The rows of a group lie close to one hidden flat surface of 11 dimensions, which passes through zero. Surfaces can cross.
In the rows, 128 means zero.
Some rows, each with its group after it:
[113 192 146 138 187  99 120  58 131 155 167 144 107 127 120 106 154 117
 133 149 118]
J263
[105 145  86 153 116  84 130  99 156 125 108 150 132  89  70 155 205 144
 153 118 126]
J979
[ 72 107 107 123  94 158 183 204  89 124 135 128 102  58 139 179 111 172
 156 114 135]
J413
[147  88 137 132  83 156 140 118 128 132 120 121 121 104 139 141 134 114
 138 165 153]
J413
[115 141 121  85 145 148 175 135 121 122  99 129 111 132 140 128 149 157
 116 120 158]
J952
[169 121 112 110 147 135  83 166 116  79 119 165 140 153 104 176 148 147
 161 147 104]
J492
[161  88  97 140  70 157 127 160 105 142 110  88 115 129  92  92 120 160
 127 101 155]
J138
[145 131 101 101 113 112 149 136 142 142 145 160 114 149 145 123 225 190
 127 112 149]
J263
[ 50 135 146 191 137 127 106 189  76  84 170 142 122 127 114 137  75 109
 141 107  85]
J263
[143 113 129  83 128 178 144  75  98 146 175 129 101 136 152  42 147 130
 114 127 210]
J952
[158 146 112 106 144 124 128 120 164 170 138 108 116 131 147 114 128 168
 133 112 126]
J263
[132  82 138 121  80 124 120 165 121  92 150 129 115 144 157  78 137 151
 134  92 120]
J138
[131 115 114 139 124 153 108 152  99 150 155 132 135 126 119 133 109 130
 124 131 147]
J979
[120 143 125 134 133 142 112 136 105 134  97 112 142 151 111 134 155 107
 118 127 118]
J952
[177 150 136  69 153 119 101 125 135 115 115 134 134 131 162 142 115 117
 126 149 120]
J492
[ 78 133 131 167 152 108 158  64 221 120 215 164 147 114 168 120  95 105
 142 120 120]
J263
[142 129 115 154 102 125 117 154 125 102 152 139 124 135 117 128 109 129
 131 132 136]
J492
[182  63 110 140  86  89  48 150 170 162 194 179 158 151 180 136 137 133
 101 140 136]
J979
[123  92  98 101 107 116 133 171 142 106 135 148 157  97 150 150 124 147
 132  91 114]
J952
[ 99 127 144 172 103 149 148 114 103 168 117  90 122  95 115 135 107  95
 125 147 134]
J413
[133  88 110 125 178 126 140 148 117 105 133 136 175 111  75 145  97 158
 172  85  52]
J952
[131  85 116 121 140 108 108 130  91 150 138 124 146 109  84  89  84 137
 109  91 122]
J177
[146 119 126 108 137 117 104 110 135 124 160 139 125  97 129 118 142 141
 168 124 101]
J979
[107  99 126 132 124 142 106 127 136 125 108 111 125 148 121  87 126 128
 123 104 137]
J138
[110 156 130 137 146  84  72 136 121 152  90  99 133 104 108 127  55  89
  80 123 114]
J263
[181  92 107 132  81 156 221 159 184  78 139 128 151 169 130 134 164 195
 172  90 105]
J263
[133 131 109 114 147 181 111 142 127  95 118 129 140 136 125 143 109 116
 152 134 141]
J177
[172 118  98 124 117 163 159  93  85 109 187 141 165 111  85 108 154 124
 166 116 132]
J952
[105 129  97  68 132 208 167 138 122  80  75 107 137 120 143 129 156 132
 159 100 160]
J138
[ 95 122 121 145 159 181 124 138 108 132 104 101 136 144  98 121 101 118
 132 121 135]
J413
[133 127  98 149 164 118 134 167 152 119 122 136 108 164  70 143 158 228
 174  96  85]
J413
[120 138 128 132 107 138 128 115 126 112 125 133 119 109 129 135 144 115
 141 144 143]
J492
[143 131 145 124 104  83 143 128  67 136 161 168 124 119 125 129 108 106
  62 157 175]
J177
[ 54 115 150 118 182 106 147 139 167 115 134 149 117 173 168  85  73 153
  88  80 130]
J979
[ 99 178 119 142 160 146 107 131 130 156 160 122 110 126 138 136 135 130
 147 133 120]
J263
[129 107 119 120 131 144 103 138 133 121 114 128 134 148 128 111 122 134
 127 115 141]
J413
[104 109 155 143 101 115 109 127 168  96 132 145 123 116 173 149 150 107
 157 141  97]
J138
[140 151 149  70 159 142 128 132 128 110  90 121 139 127 169 160 190 120
 166 135  79]
J492
[101 109 118 159 111 134 129 109 172 166 128 113 104  98 132 133 153 150
 153 131 133]
J952
[107 150 107 104 186 142 135 133  52 119 161 145 117 118  73 102  79 149
 128 107 157]
J492
[109 156 115  90 221 130  82 135 140 122  78 151 125 139 109 177 158 155
 163 139  95]
J413
[152 131 131 122 158 124 120 109 120 137 119 131 128 133  98 131 125 140
 134 141 119]
J138
[142 116 141 106 138 166 140 102 117 124  86  97 143 146 121  99 153 113
 136 120 119]
J492
[142 115 115 131 160 113  78 173 115 119 191 187 156 158 142 150  96 137
 116 127 108]
J979
[ 99 122 119 117 128 153 135 102 127 168 119 108 117 106 144 103 164 130
 126 123 160]
J952
[127  85 135  90 111  79  87 118 150 113 113 140 140 111 163  94 140 117
 109 100 122]
J177
[ 73 155 135 108 161  91 128 101 141  89  75 159 132  74 118 184 169 109
 155 139 103]
J263
[110 105 145 171 145 160 123 165 145 185  52  70 159 136 126 199  86 105
 119 154  80]
J492
[131  84 133 138 123 129 127 118 124 127 139 130 108  98  93 119  96 151
 153 131 130]
J138
[129 135 105 166  99 171 181 153 132  95 102 102 168 173 103 134 143 118
 133  96 121]
J413
[138 135 139 106 130 172 151 161  92 152 102  73 138 151 151 103 128 124
 119 103 108]
J952
[ 76 105 165 111 161 106 128  58 212 134  70 120 106 139 158  87 137 121
 115 126 146]
J979
[142 123 127 164 129 120 116 125 134 122 152 130 117 159  91  98 111 144
 129 119 124]
J413
[145 146 138 107 141 114 118 118 146  87 122 138 132 128 132 134 112 119
 143 134 107]
J263
[ 77 108 176 137 110 124  85 127  88 103  98 138 126  70 145 177 108  47
 133 182 114]
J138
[121 106 116 101 133 152 148 148 106 142 118 130 143 122 135 134 121 137
 111 117 149]
J177
[103 117 148 136 132 133 106 112 135 161 120 104 114 107 145 117 103 114
 123 135 129]
J952
[112 124 127 142 107 144 191 145 108 122 141 120 125 128 121 124  95 140
 112 113 147]
J952
[ 71  70 162  86 159 155 187 124 132 202 158 118 100 103 206  83 144 182
 129  99 124]
J492
[121 115 138 122 166 104 110  90 135  89 136 175 110 110  97 144  90 130
 144 161 145]
J952
[119 189 162 163 209 111 176  83  97 138 136 127 153 170  69 119 105 105
 112 134  81]
J979
[102 138 133 147 179 128 183 115 114 169 144 127 135 117 101 145  97 148
 119 125 113]
J138
[ 89 117 180 147  47 115 154 114  94 108  99 111  83  60 145 132 158  93
 137 168 141]
J177
[148 123 115 170  78  89 135  94 189 141 121 134 114 123 115 141 150 133
 117 149 154]
J492
[ 75 125  96 167 134 107 137 144 130 109 103 165 135 110  75 194 134 143
 132 135 140]
J413
[ 96 152 134 180 106 146 167 118 112 150 113  88 145 120 101 127 118  92
 114 123 122]
J413
[101 133 107 159 125 151 116 154 121 114 146 127 124 114 107 146  97 130
 151 124 132]
J177
[147 159 159 113 114 156 153 116 115 107 146 107 111 125 165 118 157 115
 164 139 102]
J138
[142 160 100 142 131 114 126 169 137 104 139 155 119 149 107 170 155 172
 151 124 116]
J979
[126 175 137 149 125 114 145 108 127 123 125 126 146 123 123 154 138  82
 120 147 118]
J413
[139 150  89 147 151  97  81 140 158 118 139 156 163 162 101 149 119 127
 116 112 119]
J177
[166 138 119 148  44 122 197 162  82 115 129 101 167 113 112 135 150 107
 110 106 113]
J979
[156  84 128 137 117 144 142  83 130 149 140 123 112 138  97  71 107 140
 117 136 180]
J492
[134 137 116 138 128 151 117 156 101 188 160  98 104 149 137  91 124 163
 113 115 140]
J263
[119  80  99 110 116 159 153 182 108 129 189 155 143 158 163  94  64 155
  78  88 185]
J177
[122 116 121 159  82 126  64 135 220  78 171 144 114 177 193  86 111 117
 136 111 146]
J177
[ 84 126 115 168 130  61 106  82 166 172 178 149 104  97 103  78 138 148
 115  99 140]
J979
[142 149  64  90 144 178 196 146 125  72  78 111 126 130  55 135 178 205
 195  78 134]
J138
[137  88 123 120 176 188 140 173 117 131 139 142 153 176 129 151 111 165
 143 121 111]
J979
[153 102 120 117 123 185 116  91 163 168 158 141 116  90 173 181 198 139
 191 192 140]
J263
[139 117 146 134  44 131  82 177  84 107 114 106 123 132 154 108 153  90
 109 126 130]
J138
[162 116 136 120 143 113  89  99 123 132 140 136 130 145 112  97  83 110
 103 142 152]
J492
[152  79 138 138 103 164 160 127 117 128 169 139 123 143 140 114 147 154
 154 135 134]
J263
[112 161 111 164 131 113 152 105 107 154 156 129 146 134  97 107 154 115
 109 109 129]
J952
[188 102 129 156 103 115 143 140 126 156 177 127 178 135 129 145 147 130
 143 123  61]
J979
[113 132 104 113 135  93 139 155 120 105  91 150 161 102 103 184 162 134
 137 111  94]
J177
[ 95 127 118 169 116 135 163 165 137 155 144 132 101 105 127 181 137 174
 158 137 114]
J492
[108 117  88 145 159 197 126 172 143 148 159 107 125 131 127 136  85 178
 170  97 122]
J177
[120 123 119 164  67 108 119 165 125 114 149 144 115  98 137 159 117 126
 132 139 134]
J413
[103 114 109 171  60  91 113 161 135 167  71 116 122  86 113 189 171 130
 110 142 140]
J177
[144 118 133 118 123 120 104 107 146 102 163 130 109 149 134  50 124 145
 135 102 133]
J138

New rows. What belongs after each?
[162 208 143  83 108 154 168 136  70  73 110  76  79  90 116 112 115 127
 175 133 120]
J979
[ 81 205 112 199 144 110 190  98 157 119 113 105 125 113  54 157 169 140
 180 106  74]
J138
[145  88 120 134 108 134 136 159 109 150 130 119 127 125 116 132 108 154
 122 127 131]
J138
[127 139 163 157 170 121 144 160 122 122 111 119 102 223 100  97  93 170
  98 118 111]
J952
[149  84 137 155 106  64  98 118 175 147 202 173 120 114 149 123  86 148
 116 139 127]
J138
[121 203 139 108 161  63 123 110  78  85 138 143  83  86  68 113 108 138
 143 120 111]
J413
[112 105 136 110 135 121 109 103 140 163 114 135 139 115 159 129 131 104
  97 143 149]
J413
[ 81 150 226 115 102 113 165  69 112 145 154 115  48  73 214  96 153  91
 132 184 135]
J177
[123 129 150 115 154 153 169 122 105 121 121 114 109 126 120 123  75 136
 130 139 137]
J952
[122 164 133 163  99  93 125 137 139 167  93  73 123 119 123 127 160 123
 125 104  82]
J413
[163 129 134 139  88 192  96 144 108 166  99  56 138 150 151 111 178  97
 142 131 109]
J952
[121 112 132 154 144 122 118 106 122 150 114 128 136 141  87 120 124 127
 119 131 130]
J492
[140 139 122 190 105  89 136 114 129 101 177 161 140 125  82 147 111 119
 133 144 122]
J952
[179  58 130  95 132 141  97 100 135 110 118 161  99 133  97 113 135 176
 161 163 165]
J413
[129 167 145  79 116 105 149 108 130 197 168  88 115  89 225  79 120 107
  85 109 135]
J952
[145 107 119 140 125 139  85 118 138  71 121 117 139 134  83  96 105 122
 180 101  97]
J177
[150 145 125 116 141 136  71 127  81 134 166 143 113 118 121 119  90 105
 121 157 158]
J979
[146 115 158 108 133 193 137  92 122 115 124 102 117 160 148  73  99  99
 128 143 164]
J177
[108 121 150 147 114 114  98 118 117 105 188 166 107 130 149 105 158 123
 148 135 125]
J492
[150  59 125 154 105 158 126 171 122 170 174 117 173 131 152 144 109 137
 135 112  83]
J979
[138 114 131 103 169 171 118  81 142 116 114 108 111 147 103  71 123 141
 160 118 134]
J138
[132 118 127 105 147 131 108 119 121 117 139 141 143 105 127 138 134 123
 155 126 108]
J979
[136 127 136 126  88 134 194 100 116 118  79 100 150 124 108 123 158  96
 107 124 142]
J979
[125  70 110 160 101 119 104 146 124 151 103 129 131  94  76 155  86 142
 120 140 146]
J138
[150 125 157 105 142  94 122  89 115 152 170 145  75  80 128 122 116 154
 145 167 132]
J413
[119  59 163 182  78  87 109 132  99 133 149 167 135 106 114 157 136 107
 115 165 114]
J263
[153 155 138  78 132 179 155 125  95  89  89 104  95 129 127 119 124 132
 147 151 158]
J979
[110 136 116 111 138  62  67 128 162 122 128 169 151 118 154 148 135 102
  96 121 123]
J177
[136 139 119 139 144 111 129 107 127 123 150 150 139 132 100 128 146 130
 138 125 121]
J952
[102 179 164 161 126  87 157 169 188 157  75  98  68 181 164 153 132 178
  95 137 109]
J952
[163 123 105 116 121 154 179  85 178 157  91  88 155 138 122 115 128 133
 113 119 156]
J263
[168 136 143 120 133 148  67  80 169 131 103 133  77 161 136 122 206 142
 166 186 154]
J952
[123 143 122 131 120 118 113 131 137 132 121 142 128 133 144 150 134 109
 108 148 152]
J177
[119 138 129 119 161  89 158 135 158  85 124 181  93 168 103 140 131 192
 125 132 146]
J952
[120 176 132 126 134 132 152 137 105 116 111 115 134 133 121 146 160 116
 135 125 105]
J138
[175 173 102 127 132 116  87 129 167 192 116  96 123 127 134 152 140 142
 124 142 124]
J263
[126 145 161 139 125  49 222  47 115 186 144 116  95  59  83 107 149 152
 116 141 120]
J413
[111  91 134 161 148 126 154 160 156 167 121 122 142 177 127 129 138 172
 113  99  94]
J138
[146 110 109 145 106 173  97 136 115  92 119 124 144 158 102 116  84  98
 121 136 171]
J177
[135 164 112 132 110 104 115 134 125 104 123 160 135 167 124 136 187 120
 102 131 150]
J952
[159 123 147 117 107  87 105 110 119 105 134 148 130 127 131 114 131 106
 108 138 136]
J177
[108 160 128 143 146  97 117 139 132 127 191 161 139 143 160 126  96 107
 101 118 121]
J413
[127 145 113  95 179 147  55 156 144 110  85 137 135 151 135 170 149 133
 154 133 106]
J413
[230 131 132 150 128 150 134 137 136 167 184 114 116 172 116 132 158 191
 175 153  85]
J979
[122 143 126  99 189 125 165 130 120 157 132 126 131 104 118 149 153 173
 167 110  69]
J177
[112 168 101 144 116 164 157 133 139 158  80 107 157 106 132 208 149  96
 121 159 145]
J138
[104 153 113 127 111 126 134 149 127 101 101 125 136 132 131 139 160 117
 125 109 129]
J138
[180  93 127 140  85 141 147 134 114  90 198 149 131 130 127 111  81 137
 141 129 141]
J952
[ 95 135 141 116 144 153  72  96 124 152  98 115  83 113 141 107  90  94
 100 170 194]
J979
[ 78  97 135 170 103 134 106 130 112 100 126 143 147 144 110 109 176 103
 133 105 122]
J492
[116 106 142 160  98  96 144 111 146 192 124 114 109  88 129 153 145 139
 122 152 119]
J413
[150  97 160  95 142 124 120  92  92 103 148 126 126 117 116  57  95 112
 131 113 119]
J177
[171 145 127 113 111 143 116 112 114 174 162  94 139 138 162  78 176 115
 128 109 116]
J952
[ 71 135 140 121 170 147 134 104 118 110 120 123 149 127 132 104  91  83
 115 104 127]
J177
[160 143 124  96  73 152 115 136 104  80 136 111 109 120 153  92 151 115
 142 121 150]
J138
[ 89 132  66 154 103 109 167 152 119 116 127 161 119 100  61 162 152 178
 127 106 177]
J492
[ 52 187 119 192 146 107 144 169  83 141 140 133 119 152  84 126 153 142
 113  92 109]
J263
[113 125 129 181 162 113  96  92 175 165  73 123 143 131  77 190 137 112
 140 169 103]
J138
[140 120 135 154  68  80 153  83 184 144  93 112 138 124 134 124 188 111
 103 133 136]
J979
[134  92 176 150 115 155 137 126 103 157 132 107 117 103 138 144 103 118
 144 173 105]
J138
[131 136 118 139 117 121 161 102 146 120 130 140 146 153 119 117 150 119
 104 120 153]
J263
[131 163 141 144 113 124 124 129 107 128 181 161  98 126 160 149 104 109
 106 181 173]
J177
[116 155 149 152 128  55  70  95 126 145 140 143 111  92 122 129 123  92
 113 155 117]
J177
[150 112 173 147 107 148  96 132  86 159  96 100 124 114 125 165 125  87
 130 188 102]
J138
[180 185  63 153 167 133  64 144 174 161  93 137 164 177  87 213 145 132
 120 163 133]
J177
[123 176 140 200  93 120 122 146 112 177 126  79 140 168 125 114 139  88
  87 120 108]
J952
[151 105 125  87 150 139 102 111 116 111 149 148 128 145 128  93 148 137
 136 123 142]
J952
[147  84 141 131 102  90 192  91 142 121  77 134 150 123  86 135 170 140
 115 130 125]
J263
[146 174 148 132 142 135 114 134 121 148 123  72 104 136 131 106 138 132
 155 121  75]
J413
[149 184 109  73 147 131  68  70 165  59 116 146 116 137 141  89 164  97
 152 130 164]
J138
[ 92 111 120 102 187 142 163 147 129 141  89 150 162 134 129 184 120 142
 109 128 124]
J138
[155 131 106 123 108 132 135 141 157 103  88 140 164 186 131 144 156 114
  93 128 152]
J177
[149 109 147 128 106 164 142 150 144 122 115 112  82 180 151 101 133 172
 129 141 164]
J952
[ 74  92 128 126 151 163 166 104  97 149 132  88 147  57  99 103 112 124
 175  82  87]
J979
[161 121 139 158 141 160  96  92 124 135 126  99 142  91  84 151 124 100
 198 162  74]
J952
[113 156  99 112 164  82 110 150 134 125  89 174 164 129 119 209 141 116
  91 142 130]
J138
[141  94  98 136 120 102 101 127 136 122 118 155 138 142  86 124 111 137
  94 123 170]
J492
[121 142 121 102 158 138  77 136 104  95 108 139 113 119 111 136 110 125
 148 142 132]
J413
[ 90 113 128 117  67  51 159  91 201  98 104 116 127  51 154 103 191 130
 160  73  91]
J979
[181 123 151  91 155 199 176 136  80 104 107 124 146 205 131 115 107 120
  98 154 161]
J979
[125 141 128 174  92 103  45 114 143 125 127 148 129 131 126 140 148  71
 108 166 150]
J952
[212 106 149 108  79 146 142 132  90  62 166 145 103 144 119 103 124 145
 157 154 148]
J177
[102 118 130 145 155  99 149 120 132 185 115 103  97 118  84  98 137 188
 133 100 100]
J413
[ 62 130 132 138 124 172 144 139 117  91 125 125 128 117 148 127 103  97
 136 121 147]
J177
[129 169 137 126 161 103 124 112  76 125 111 141 131  84  81 181 131  98
 136 167 106]
J177
[152  43 141 108 135 177 172 154 142 179 134 132 140 119 174 186  93 168
 132 168 130]
J138
[ 86 121 123 157 115 118 116 122 140 166  69 103 150 118 113 144 146  96
  95 122 130]
J413
[ 82  86  78 182  78 121 139 124 141 189 134 123 126  95  86 112 162 162
 116  94 176]
J979
[ 78 118  98 143 125 128 134 138 185 130  74 131 106 135 112 151 177 180
 140 118 156]
J979
[112 105 145  97 156 122 124 150 119 117 121 160 144 135 163 154 124 124
 113 135 117]
J138
[ 76 154 112 153 132 111 122 118 147  98  90 134 135 109  90 151 148 111
 142 116 119]
J138
[132 105 118 116  72 141 134 187 120 124 125 110 143 134 179 127 119 122
  99 103 138]
J952
[112 127 125 103 160 149 149 114 117 130 108 130 118 133 115 113 145 147
 128 123 154]
J952
[146 139  99  94 126 124 151 143 146 145  63  86 135 132 116 118 124 156
 105  92 134]
J263
[176 123 173 132  73  68 105  92  96 100 161 154 103 122 119  86 121  92
  96 163 149]
J177
[142 127 126 120 129 144 124  91 130 153  98  97 143 131 124 100  81  85
  84 136 169]
J263
[163 163 112  90  99 139 167 115 108 135 166 121 138 115 164 108 179 122
 121 116 149]
J952
[123 113 151 157 118  68 187 100 124 113 138 163 135 146  91 109 174 155
 113 113 109]
J263
[113  54  74  72 125 184  82 109  85 130 154 155 107  50 107  91 137 157
 169 113 206]
J979
[190 143 156 105 127 113 153 146 134 104 162 135  99 179 153 104 112 167
 123 136 118]
J952
[127 106 119 130 117 119 134 136 124 132 151 139 140 134 132 111 124 135
 111 106 132]
J979
[141 153 117  84 140 121 159 158 119 113 154 152 140 151 172 131 146 146
 107 107 129]
J138
[ 80  63 156 150 101 131 203  97 107  59 138 164 155 136 112  96 112  96
 112 113 148]
J263
[120 161 114  82 147 100  75 112 118 120 103 156 148 120 145 145 170  86
 106 135 142]
J952
[136 163 176 130 144 182 246  89 161 129 108  81 109 189 160 102 192 149
 160 132 101]
J177
[103 131 147 120 116 142 159 125 119 123 136 130 114 119 161 125 131 121
 123 136 143]
J177
[ 78 102 141 112 184 174 132 149 120 133 129 112 118 134 149 110  69 145
 141 106 114]
J979
[ 61 200 113 228 178 134 169 138 160 190 209 129 120 178 125 131  79 148
  96 117 129]
J177
[218 122 122 144  89  91  86 134 135 122 174 145 102 144 106 121 132 166
 147 148 124]
J177
[130 114 107 100 143 190 159 124  96  98  86 128 140 122  89 147 159 135
 163 134 147]
J952
[144 166 168 118 142 126 136  87 122 116  82 108 136 143 131 136 125  69
 107 166 124]
J979
